The first 4 rows are patterns. Each new row is the sum of 2 different patterns, raised or lowered, with some noise. Before adding, each is slid sideways (what falls off one end comes back at the other) and multiplied by a number that may be negative. Names go in the order of the patterns.
In the rows, 128 means zero.
Known rows, each followed by the names of its patterns:
[ 97 155 140 147 147 155 148  98 139 151 148 151 100 122 115 105 156 160
  99 159 137  98 136 130 106 130 136 152 126 109  98] -> (2)
[156 104 151 104 155 106 142 113 113 102  96 137 137 161 149 103 112 126
  96 118  98 103 146 128 115  97 144 106 150 118 139] -> (3)
[129 103 132 138 111  98 151 147 138 136 120 138 156 121 149 141  95 156
 122 113 143 160 135 148 142 143 101 116 144 120 120] -> (0)
[138 108 132 136 123 101 137 126 149 161 101  96 154 115 160 113 125 116
  97 135 112 152 143 124  98  96 138 111 124 119 132] -> (1)

New rows, each followed by the names of its patterns:
[119 149 124 141 160 156 189 128  85 153 131 188 107 148 102 112 124  89
 174 126 145  74 121 126 126 140 147 163 133 106 104] -> (3) (1)
[ 88  78  96 114  99  64 120 118 100  84 102 106 136 122  94  87  97 110
 125  81 109 114  82 120 101 127  95  91  92  72 103] -> (0) (1)
[152 185 159 114 131 162 131 166 133 139 171 162 126 133 137 116 163 137
 134 179 110 111 198 109 177 151 129 107 114 133 118] -> (0) (1)
[160 150 188 186 126 189 183 126 174 166 113 177 156 161 164 162 141 147
 189 172 152 159 190 168 127 167 155 175 181 120 127] -> (2) (0)
[122 105  80 100 111 124 143 105  94  99 108 117  93 129 105 134  87 110
 108  93 100 126 136 146 130  82  84 118  97 123  89] -> (3) (1)
[ 82 108  87  35 112  80  95 125  80  58 127  83 123  49  72  84  48  84
  69  88  97  86  44  35 109  82  88  83  84  98  83] -> (0) (1)
[179 139 117  95 153 151 173 166 118 141 109 129 125 121 155 141 124 143
 148 152 126 172 161 140 105 170 104 114 179 127 159] -> (2) (1)
[128 136  89 114 115 157 172 121 167 110 135 144 141 159 128 169 120 156
 107 126 143 104 135 118 169  97 146  99 105 166 176] -> (3) (1)
[128 136 149 125 106 131 148 141  97 117  83 150 120 109 157 123 154  78
 147 125 147 153 124 144  98  95 113 126 123 162 127] -> (2) (3)
[ 84  91 106 121 118  98  87  91  75 130  88 102 122  68 118  90 108  66
 127 105  95  88  72 117 127 117 128  92  64 117  73] -> (3) (0)
[103  75  86  81 124 116  70 106  69 151 106 134 143  99 104 134  69  76
 124 119 118 130 131 110 108 135 112 140 148 104  86] -> (2) (3)
[131 102 139 133 131 118 118 140 129 157 159 106 101 123 118 124 141 133
  98 132 109 138 141 134 130 124 118  96 169 116 124] -> (2) (1)
[ 80 160 125  71 114 147 143 108 140  97  87  87  96 116  72 133  51 129
 101 101  91 151 150 105 105  63  92 158 114 130 149] -> (3) (0)
[191 106 114 203 160 164 185 143 157 156 148 195 192 153 154 135 119 151
 156 137 201 155 149 106 121 198 152 160 178 101 124] -> (2) (0)
[107 104 160 128 116 115 106 120 104 143 123 129 114 114 104 130 148 164
 132 129 115 107 101 124 139 119 132 130 156 131 109] -> (3) (1)
[ 93 103  53  60 111  68  66  86  75  75  97  48  20 131 128  70  99  46
 104 109  82 128  89  61  87  62  69 117 142  80 115] -> (0) (1)
[152  84  92 112  59 108  98  73 108 134 123 100 137  86 149 135 118 161
 105 107 121 136  80 144 131 110 107  98 135  96 132] -> (3) (0)
[140 106 158 128 119  69 172  82 132 163 140 149 135 113  86  84 152 156
 155 182 108 142 126  92 101 118 178 100 123  88 114] -> (2) (3)
[148  80 154 108 138 135 102 115  77 119 130 169 163  95 125 122 106 109
  88 121 129 116 115 121 127 106 121  85 152 168  89] -> (3) (1)
[ 85  79  72  40  93  62 101  96  35 109  37  94  86  66  73  80  39  18
  78  70  95  86  79  75  60  57  79  48  83  95  69] -> (3) (0)
[124 185 143 157 172 195 173 147 131 100 157 200 143 163 154 173 178 182
 162 149 172 161 129 174 162 187 138 149 171 142 168] -> (3) (1)
[154 190 163 190 134 105 153 126 110 143 203 142 146 142 141 141 138 167
 158 113 116 150 122 150 151 113 167 178 154 143 121] -> (2) (0)
[149 134 145 117 119 164 146 154 159 110 138 143 109 102 158 120 112 114
 156 179 132 163 166 121 146 163 111 156 198 114 125] -> (2) (0)
[167 177 178 191 151 176 186 213 179 139 141 183 171 188 141 184 147 138
 208 137 197 195 157 122 148 161 147 159 192 192 170] -> (0) (1)
[ 82 139 134 150 160  99 101 134 122  93  83  93 128 130 100  69 142  86
 131 142 110 152 118 131  72 138  87 120  99 136 112] -> (3) (0)
[114  92 142 156 118 130 110 144 133 148 111 156 182  88 131 102 149 121
 135  90 125  93  90 172 112 165 164 102  87 122  87] -> (3) (0)
